All rows are made from the same 12 directions, up to rounding. Whole rows:
[[ 17  -4  -3 -11 -21  14   3 -15  -9   9 -24  -9  28  23 -24   6  18 -23
   25]
 [  1 -19   7 -16  15 -24  22  15  10  -6 -26   3  21   1  38  22 -15 -11
    0]
 [  4   3   9  12  15   8  -5  -5 -27  13  -7   0  28   1 -20  21  10 -22
  -17]
 [-11  -6  24   8  34 -19  17 -13  15  10  18   6  18 -15  13  10   0 -12
  -27]
 [-12 -17   6 -19  30  -2  11  -2 -44  22 -29 -11  35 -25   7   7   0 -11
  -11]
 [-27  -5   2  19  -4  -7 -14  -3  30 -17  34  24 -32 -17   0 -19  -7  29
   15]
 [-12  -6  12   8  14   2   4  18  -9 -23 -24  27  19 -24  18   8  -1  -1
    1]
 [-29  12  31  41 -24 -23  16  -4 -18  12  -4 -19   9  28  -3  10 -18 -11
   17]
 [-27  -3   8  -2  38  -4 -10   9   2 -22   4  36  -1 -34  15  19   7  13
    9]
 [-21 -15  -6   4  -8  -1   8  11 -21  -5  -2  -9 -23 -21  30 -26 -25  29
  -10]
 [ -6 -17 -10  17  -3 -29 -18  15  14   7 -18 -16 -21  -2  -4 -13 -20  21
   -6]
 [-15   8  -8   8  -3 -11   7   5  -5  -4 -20  16  -6 -25  36   0 -26   2
   -5]
 [ -5  15  25 -13  27   7  16  -3 -27  13 -20  -6  40 -21 -13  -8  25 -18
   -4]
 [  6  22   2   4  34 -23  -7   3  13  19  24 -11 -14  -2  -1  14  -5  -3
  -40]]

Rows cut short, each followed by the rest of it:
[ 23  27 -18 -21  13  21  -9  -4  13  -8  10  17 -10 -13  -2   0  20]	[ -3 -13]
[  6  31  -4 -19 -11 -12  22 -11  29   8 -14   2   0 -11  22 -20  -4]	[-11   9]
[ 16  19  -6   7  14 -14 -12 -11  27  22  11 -12 -12  -1 -19  -6   7]	[ -5 -30]
[ -8 -10 -23  -6  -2   5 -29  -6  -9  -5 -42  10  -2 -11 -16   9  18]	[10 36]
[ 11 -14  22  -4  -5  -6  22   6   4   3  12 -32   9  34  -4  -4   5]	[-3 -5]
[-23 -38  26 -21  15 -14  16 -10  29  -6  14  23  31 -10   3  -1   6]	[-2 42]
[ -8 -15  20  16   4 -22  25  10   0 -11   2 -17  -3  25  37  27 -15]	[  1 -16]
[ 18   0   0   5 -20  10   3   3  38 -30   8  15 -10  17   4  -5  12]	[3 9]
[-12 -16  -8  10  11  -6 -28  -5 -27  14  11  -5  -4  18 -22  42  -5]	[-1  8]
[  6  -5   7  13 -18   8 -11   3   1 -16  -8  12  17  35 -24  30  13]	[-14  35]
[ -2 -25  -8  -4  -2 -11 -21   9   2 -11  -4 -13 -17  35 -10  32   7]	[16 31]
[ -3 -40  10 -25  20 -20   7  37  11 -28 -16  -2   4  11  26  19  -3]	[18 20]
[-17 -38   4  11 -11 -26  -1   4  43 -13  -3  15  -6  -8   9 -19 -18]	[18 24]
[ -8  38  15  19   0   1 -11   7   6  -9   4  38  17  -7 -19  14   0]	[-21  21]
[ -7  -8  -4  11   1 -11  -5  15 -32  10 -33 -22   0  -2   2   0 -13]	[  7 -11]
[-10 -14  -1   5  36 -12 -11  -6 -10  12  -7 -12  -5 -16  -1  12  10]	[ 10 -27]
[-11 -26  -2 -22  19  17  10 -15 -24  -8  35 -23 -26  11  20  15  20]	[26 -9]
[ 25 -39   2  -4   3   2  14  11   5   0 -19 -15  23   0   6 -16  -2]	[ -5 -33]
[ 32   5 -27 -38   6  20 -10  13 -10  14   0 -10  -3 -17 -11 -29  -1]	[  3 -23]
[ 13  25   0  38   8 -16  -5 -15  26   3 -23 -10 -11   6   0  14  19]	[-10 -39]
[-25  -1   6  16  -8 -36   4   4  24   8 -11  -6 -17 -19  12 -32 -24]	[19  7]
[  8  20 -37  26 -49  16  -5 -23 -15   3 -27   1 -24   8  18   3 -17]	[-8 -7]
[  6   7 -13  29   6  21 -25  -8   4 -30 -18  25 -14  -8  -3  23  31]	[  6 -13]
[  1  26   3 -51  20 -31  22  15  19  12  14 -13  -9   4  29   5 -16]	[-1 14]
[-16 -24  -9  -2  20  15 -19  -6 -29  -7  -4   5  -5 -16  -5  14  16]	[17  2]
[  5  15 -15  -1   6  -5  -6 -22  26  16  18 -20 -38 -14  -2 -31  10]	[ 19 -29]
[  1 -14   8  -1  27  -8  -1  -1  -4   7 -19  -5  20  -9  -6  11  13]	[ -6 -14]
[ 11 -22 -28   7  -3  -7 -12   5   7  -4 -38  -8 -18 -11  17  -6  -7]	[ 15 -23]
[ 14  31   9 -15 -16  19  28 -29  21  -2  10  -3   7   8   2 -19  30]	[-16   8]
[ 13  23  -4   8  28  -9 -12   5  -3   6 -33  -2   8  -8  -5  24  16]	[-14 -26]
[ 10  -3  22  -2 -24   2  39 -10  28  -8  51 -13  -5  37  19  -9  -6]	[-6 -3]
[-19 -21  -4  22  44 -21 -32   2  -4   2 -10  18   0 -23  -5  38  -1]	[  6 -17]
[ -8 -14   6  26   7 -13   7   0   2  -9 -33 -14  -7  -8  22  -2   7]	[ 13 -25]
[ 17 -43 -16   6 -26  14  -8   9  -9  -5 -26 -11   5   8  -9 -19  -6]	[ 9 -4]
[ -9   1 -20   4 -11   5 -25 -22  18  -5  22   8 -36   5 -14   3  13]	[19 24]
[-12  25  13   9 -42   1  30  12   6 -16  -3  13  -2  -4  28 -32 -27]	[-1 23]
[-21 -15  18  -5  -9  -5  28 -38 -10   9  -4 -23  13  27   9  19  20]	[-8 31]
[-19   2  17  28  13  -1 -13 -14   7 -25 -13  16   1  11 -11  39  39]	[ 1 24]
[ 16  -3   8   3   1 -10  11 -18  32  24  33  16  29   5  -8   6 -19]	[-36 -17]
[ 17   1  14   1   1  -7  10 -16  49 -10  17   0   3  27  -6  10  27]	[-10   4]
[ 19 -37 -11  12   0  13 -12  -4  29 -25  23  21  -7  17   4  24   6]	[  2 -16]
[-17  29  20   3   0 -32  10   6  12  -6 -45 -20  -3  15   5   8  18]	[ 3 37]
[ -3  21   2 -23  24 -44   1  -2  16  33 -19 -29  -2   4  -4   8   1]	[-5  8]
[-10   3   1  30   7   3  -2  -9 -16  -8  15  13  -8   8  20  44  -8]	[ -8 -22]
[ -3  22  -2 -13   8 -23  -9   0  -7  27  -2 -21  -4  18 -17  19  -5]	[-8 16]
[  4  13  -6   4  13  -7   3 -13 -34  26   4 -47 -20  28   7  32   4]	[ -2 -36]
[ -3  11   6  16   0  -4  -3  20  -6 -24 -17 -24 -31  18  10   5  17]	[26 -6]
[-35 -22  30  36  -1   0  13  -4 -25 -26 -14   2   9  11  16  26  13]	[ 7 15]
[  9  11   6 -34   5  25   4 -22  15   4  22   0   8 -10 -30 -33  41]	[ 1 19]
[ 19  -3  -5 -22  20  16  -9  30   1 -31 -10  26  11  -5   5  19  13]	[-1  3]
[  7  41 -13 -13   2  -8  10  13  -5   6 -26  -4 -11 -18  28  -9 -14]	[ -3 -16]
[ -8  16   7  -1 -22  38   7 -16 -16  -4  49  36  14  -7 -12  -9  -5]	[-16  20]
[ 19  17  13 -21  30  -9 -10  48 -23   3  14 -22   4  30 -19  30  -3]	[ -4 -10]
[-29 -43   0  44 -36 -18  -6 -19  13  -9 -22 -12 -20  14   2  -9  -5]	[25 26]
[ -1 -15  10  -7  -4  -7  -3  34  11 -17 -45  19  29 -21  -9 -27  -4]	[ 3 30]
[  2  23 -13   5  21  23 -27  -3 -32   9   3   2 -10 -26 -26  -5  18]	[  6 -26]
[  1  20  13 -13  16   7  11  12 -24   7  -7   6  28 -18  -1  -3   0]	[-16  -7]
[ -5  21  21 -29  -7 -15  26  12 -13  13   2 -21  16  25   2   4  -9]	[-14  34]
[ 13   8  24 -16   3 -13  24   6   4  19  38 -28  12  38  -7   9  -8]	[-17  -5]
[ 13  -8  10  14  -7  11   8  17 -15 -25 -22 -15   4  28   8  17  15]	[ 1 -9]
[ 20   3  15   3  -4 -18  14  32   0  -1 -22 -39   3  30   2  -6  -4]	[  1 -17]
[-32 -16  14  40 -13  -8   1  -8  -6  -2 -18  27  21 -24   2  -7 -19]	[-5 12]
[  9 -24   2  -4  10  16   3 -24   2   6  -2   1  24  -6 -15  -2  26]	[-11  -9]
[ -3  46   6  17  -7  -4   5  19  -1  -8 -40  10   2 -28  10 -26  -4]	[-3 -6]
[ 17  13 -25  -5 -12  15  -4 -27  13   0  17  10 -17  14   8  22   6]	[-11  -5]
[-11 -15 -21 -17 -12  -6 -16  -7  20 -14 -11  13 -20   2   5   7   3]	[18 49]
[-20   0  17  36 -11  17  10  -2 -34  -3  22   4   1 -11   5 -15 -14]	[  3 -23]
[  6  12   2  -3  -7   2  -6   4  15 -22 -39   4   4  10  -9   6  33]	[ 1 34]
[ -1  10 -19  -3  -7  10  -8  -8  -3  16  20  38  10 -31   1  -7 -34]	[-18  -4]
[ 14  -4   0 -10   4  -6   0  -1  37  10 -14   3  14 -30 -18 -51   8]	[ 1 -8]
